There are 4 ways to turn a row about zero (a turn may also mirror it). The second row of each pair is the first, turned, with some noise. The first 40 pairs use one turn. New pairs use 3 turns, one after the other, and a turn may come again.
Some pairs, each with its turns in order after it:
[ 17 -18   0  19 -15  22 -13  25 -20]
[  7 -10 -17  -3  11  44  18  -2   1]
mado

[  2  16   0 -23  28   2  15   8  -6]
[-20   9   2  -6 -21   6 -15  15 -20]
tegel

[ 23  15 -26 -22 -23  11  13  17 -29]
[-11  31 -22   9  21 -31 -17 -17  14]
fena

[-18  24 -26  -2   9  27  18   3  -9]
[  5 -39  24 -10   2  -7 -16 -18  -2]
mado

[  7  28   3 -25  24  -5  15 -17 -10]
[-15  19 -10   9 -26  -3 -30  15 -12]
tegel

[ 29  19 -25  22  15  16 -27 -26 -21]
[10 17 -4 47 -6  5 16 37 18]
tegel

[  3  11  -9  -1  28 -10 -25 -22  -5]
[  3  -4  -2  22 -24 -20  -1  27   3]
tegel

[ 14   6  29  -5   3  12 -20   3 -28]
[-12 -18 -27  -4  -4  -8  -1  29 -17]
dataf

[-23   3  21  22  12  16 -21  22 -11]
[  9   2 -25 -16 -28  14   3  29  10]
dataf

[-15  17 -13  15  14  18 -18  -2  -3]
[  4 -27   6 -20 -17  -3  10  -1 -13]
mado

[-28   4  26  22  14 -18 -18  18  28]
[-17  27  23 -29 -22   0  23  18  -1]
mado

[ 10  -8 -27   8 -28  26 -28 -19  -1]
[-31  34   9   3  24   9   9  23   0]
dataf

[  5   3 -28  19   9  12 -23 -20 -13]
[ 12 -31 -19  -8  -2  -9  18  -2 -20]
mado

[ 19  -2  12  23  -9 -12  23  -9   3]
[ 14   4 -34   2  13  12   2  -9  -9]
tegel

[ -8  -4   8 -18   6   4  -5  -5  -9]
[ 10  -6  -7  -7  12  -1 -12   7  -9]
dataf

[ -3   6  11 -29 -29  -6 -16  23 -17]
[-26 -17  27  12  14   8 -18 -22   1]
tegel

[-25 -24 -19   6  15 -24  21  22  -9]
[  6  22  11 -34  24 -10   2 -28   8]
mado

[ -3  23 -10 -11  25  26 -28 -28 -25]
[ -5  24 -39   8  16  14 -18  11 -32]
dataf

[-16 -27 -20  27   6  -6 -27  25  -6]
[ 23 -19  21 -31  16   9 -12  -2  29]
fena

[ 10  18  25  23 -15 -22 -15 -25 -22]
[-33 -23 -34  20   6   9   9   4  18]
dataf

[ 15   6  11  25   7 -13 -11   8  -4]
[ 19 -14   5   2   4   6   5 -27  -9]
fena

[  1 -19 -21   7 -20  22 -20  11  -1]
[ -7  26  15 -13  11   2  16  28   2]
dataf

[ 27   1  -9  16 -17  11  -2 -21  11]
[ -5  -6   7  21 -26  -5 -24 -17   5]
fena

[-24   5  -9   8  15  -4   9 -19  -3]
[  8   7 -11  -4   2  25  -6 -22   0]
dataf

[-28 -29 -20  19 -15  -7  15   8 -12]
[-10   2  -1 -20  29  -2  22 -32  17]
mado

[-10  -1 -23  13  11 -11  10 -24  14]
[-20 -30 -10   2  -9  14  -6   7  12]
fena

[-26  -4   1  10 -26 -17  -1 -20  26]
[-3  0 15  9 16 20 -9 -8 43]
dataf

[ -3 -19  -1  11  19  -9   0 -11  26]
[  4 -35   8   1 -13   4   3  19  -1]
fena

[ 23 -21   3 -19  26 -19 -11 -19   1]
[ 15  29 -27   9  -6 -14 -13   0 -23]
mado

[-13  -8  -6 -21  -7   7  -3  21   7]
[ -3  13   7 -21   7 -16  -2  17   3]
fena

[ 16  22  -4  10  16  27  14 -15 -11]
[ -2 -34  -1   0   7   2 -23  11 -23]
mado

[ -2  27  24  16  10  -9 -25 -13 -13]
[-11  -5 -45  17  -9   7  -6   7  10]
dataf

[-15  -7  -2 -26  18  17   2  27 -14]
[-27  -5  28 -24 -12  14  -6  13  -3]
tegel

[-16  -1  21  25  22 -25  17  17 -27]
[ 32 -13 -27 -12  21  31  17  -8  -9]
fena

[-25  -4   7 -29 -14 -18  28   0  13]
[ -3   3  -1 -29 -12  -8 -23 -37  -7]
tegel

[-12   2  -2  -6 -18 -12 -25 -16  26]
[ -3   8   4  19 -21 -20  28   6   7]
mado

[ 20 -15  -1   4 -11 -21 -24  -6   6]
[ 25 -24   4  22   4  -5   2  -7  -5]
tegel

[  8   6  17  23  15  19 -22  19  19]
[ 15 -13  37  -6   5   4 -10 -10 -28]
fena

[-26  22   9  11 -11   5 -29  19  11]
[-27  -5  15   1  20 -32  20  -5  11]
tegel

[ 18   5 -13   0 -24 -23 -23  24  28]
[ -1 -11  20 -27 -13 -38   5 -24   7]
fena

New pairs. What belongs after each?
[ 17   7 -18 -26  -8 -27  26  13 -11]
[ -6  21 -25   6 -35  -6 -15 -18  19]
fena tegel fena

[ -8  10  -7  22  26 -27  12 -12  12]
[ 24  -2 -17  -3 -15  -9   5  17 -33]
tegel mado tegel

[ -6  -9 -16  26  22  25  17 -28  12]
[-25   5 -21 -18  20   7   4  35  14]
tegel dataf mado

[-29  -7  28  -8 -26   8   7 -24 -23]
[ -1  34  14 -31  -7 -17  -2  30  -6]
mado fena fena

[ 28  11  15 -27   8  12  17  10  13]
[  5  -7  14  14  17  29  -6 -32   9]
mado mado mado

[  5   2  -7  27  16  18  13 -17  -3]
[-12  23 -17   7   5  23   0  -9 -14]
tegel tegel fena

[ -6 -12 -10 -19  -6 -23  18  10 -12]
[  0  14 -16   1   0   0 -15  31 -12]
fena mado mado

[  0 -26  13  12  27 -12  27   8  14]
[ 17  -1 -23  22  30   9  22  -5  -6]
tegel dataf fena

[-24 -22  13  17 -16  15   0 -18   7]
[-30 -22 -15  14   0  11  11   8  15]
dataf mado mado

[-27 -17  13  13  24 -19   7  -6 -24]
[-24  -7   3  21  17 -18   5  -8  35]
mado mado dataf

[-29 -15 -24 -10  29  25  28 -12  11]
[ 13 -11 -15  -1  13  15  54 -15   9]
dataf mado mado

[ -4   8  10   6   7  14 -25 -21  11]
[-14 -26  24  -4   7  -9   1  -2   0]
dataf mado dataf

[-25 -18 -15 -11   5   9  -1   8 -19]
[  5   2  -4 -37  11 -12   2  12  -9]
dataf fena mado

[ 17 -12 -27  13 -19   2 -26 -13  27]
[-15   4   9 -23 -14  23 -28   3  30]
dataf fena tegel

[-18 -19  -6 -22   8   8  21   1  10]
[ -9  -4  16 -11   9 -13 -10  23  21]
tegel fena mado

[ 28 -29  22 -17  22   4  15  19  13]
[ 38 -36   4   7  11  -4   0  11  24]
dataf tegel tegel

[-15 -16  -5   2  18 -10 -19  28  13]
[ -1 -17  13  -1 -25 -25   8   9 -18]
tegel mado mado

[-17   5 -26  21  15 -23   7 -25  26]
[ -1   8  31  -3   3   4  15 -38 -27]
mado fena dataf

[ -7 -23  -5 -13   0  18 -23   2 -17]
[ -8 -21   6  -3 -18  12 -16  24 -12]
tegel tegel tegel

[ 23  27   3 -11  24  28 -25  28  19]
[-32 -28   5 -38   1  25   4 -26  -6]
mado dataf tegel

[ 17  15  28  17 -29   2  20 -18  17]
[  8  21  17  25  30 -22  10  23   2]
mado fena fena

[-15  -7  -7 -19  -7  28  10   4  23]
[-8 12 28  4 22 10 16 -8 10]
dataf mado tegel

[  1  22  26  -7 -17  -1  -4  21   7]
[  8 -14  19 -11  -2  -3  11 -34  -4]
tegel tegel tegel

[ 15 -16  17  -3  12   7 -18  22  -5]
[ 28 -13   5 -15 -15  15   3   1   4]
fena mado mado

[ 17  13 -21 -26  13   0  16 -17 -25]
[ 20 -14  33 -27  -2   6  -6  18  15]
fena fena tegel

[-27  20  17   1 -10  28  13  20  10]
[  9  -2 -23   6 -18   0  -7  44   9]
dataf fena mado

[ -2 -13   3  23 -12 -29 -24  11 -25]
[ -7  24   5  25   0  15 -36 -13  15]
dataf tegel tegel

[ 15   7 -16  22  24 -24  25  -6  19]
[-32 -15  -3 -23  23   4 -27  -3  -7]
tegel dataf mado

[ 16  -7 -27  17  19 -18 -15  19  20]
[-12  16 -23   4  -4   7  24 -37  -4]
mado fena dataf

[  8  13  -7  -6  20 -15   1  -1 -17]
[ 10  -6 -23  -8  -6  -9  -7  -8 -16]
mado fena tegel

[ 27 -11  26 -10 -15  11  27 -16 -24]
[ 24  -2  24   0  -3  31  23   5 -30]
tegel fena fena

[-26  10  13  14  -3  -8 -17   5 -29]
[-14  12  17 -13  18  -6  11 -26 -18]
fena tegel fena

[ 11 -19  25 -28  18  -4   3 -29 -18]
[ 12  16 -16  19   8 -20  -6 -31 -29]
dataf dataf dataf

[ -4  -5 -11  23  25   3  14  -4  -6]
[  0  21  -3  -4 -11  22   6  15 -14]
fena fena mado

[ -5  16  13  19   9 -10 -11   6 -29]
[ 12  16  -1 -14  -6   6 -27 -21 -11]
tegel tegel tegel

[-12  -8 -29 -21   2 -29 -16   6 -23]
[  5   4 -42  -2  -2 -32  16   5 -12]
dataf mado dataf

[-13  -8  -4  18  17 -20 -19  21 -10]
[ -1   6 -18   5  -1  18 -33 -21  -5]
tegel mado dataf

[ 15  12  23  24   7   7  22 -18 -12]
[ 27  -1   3   4  -5  37   0   2 -21]
fena dataf dataf

[  9 -20  28  21 -11  18 -12  15  29]
[ 14  15  27  -1 -11  16   6  43   2]
mado mado fena

[-27   9 -11  21 -27   1 -28  23  21]
[ 35  -2 -45  20  -2   5  -5  -3  20]
tegel mado dataf

[-29  -3 -12  -9  11 -10  -2  -7  -1]
[  1  13 -22  -5   3 -17  16  -9  -6]
tegel mado tegel

[-27  -5  27  -1  -6  -7  24   3  -9]
[  6 -17  -2  11  29 -12 -18 -20 -11]
tegel tegel tegel

[-14 -11 -27  28   2   1 -13  26  -7]
[ 36  -2 -21 -18  -2   5   8  -7 -25]
fena fena fena

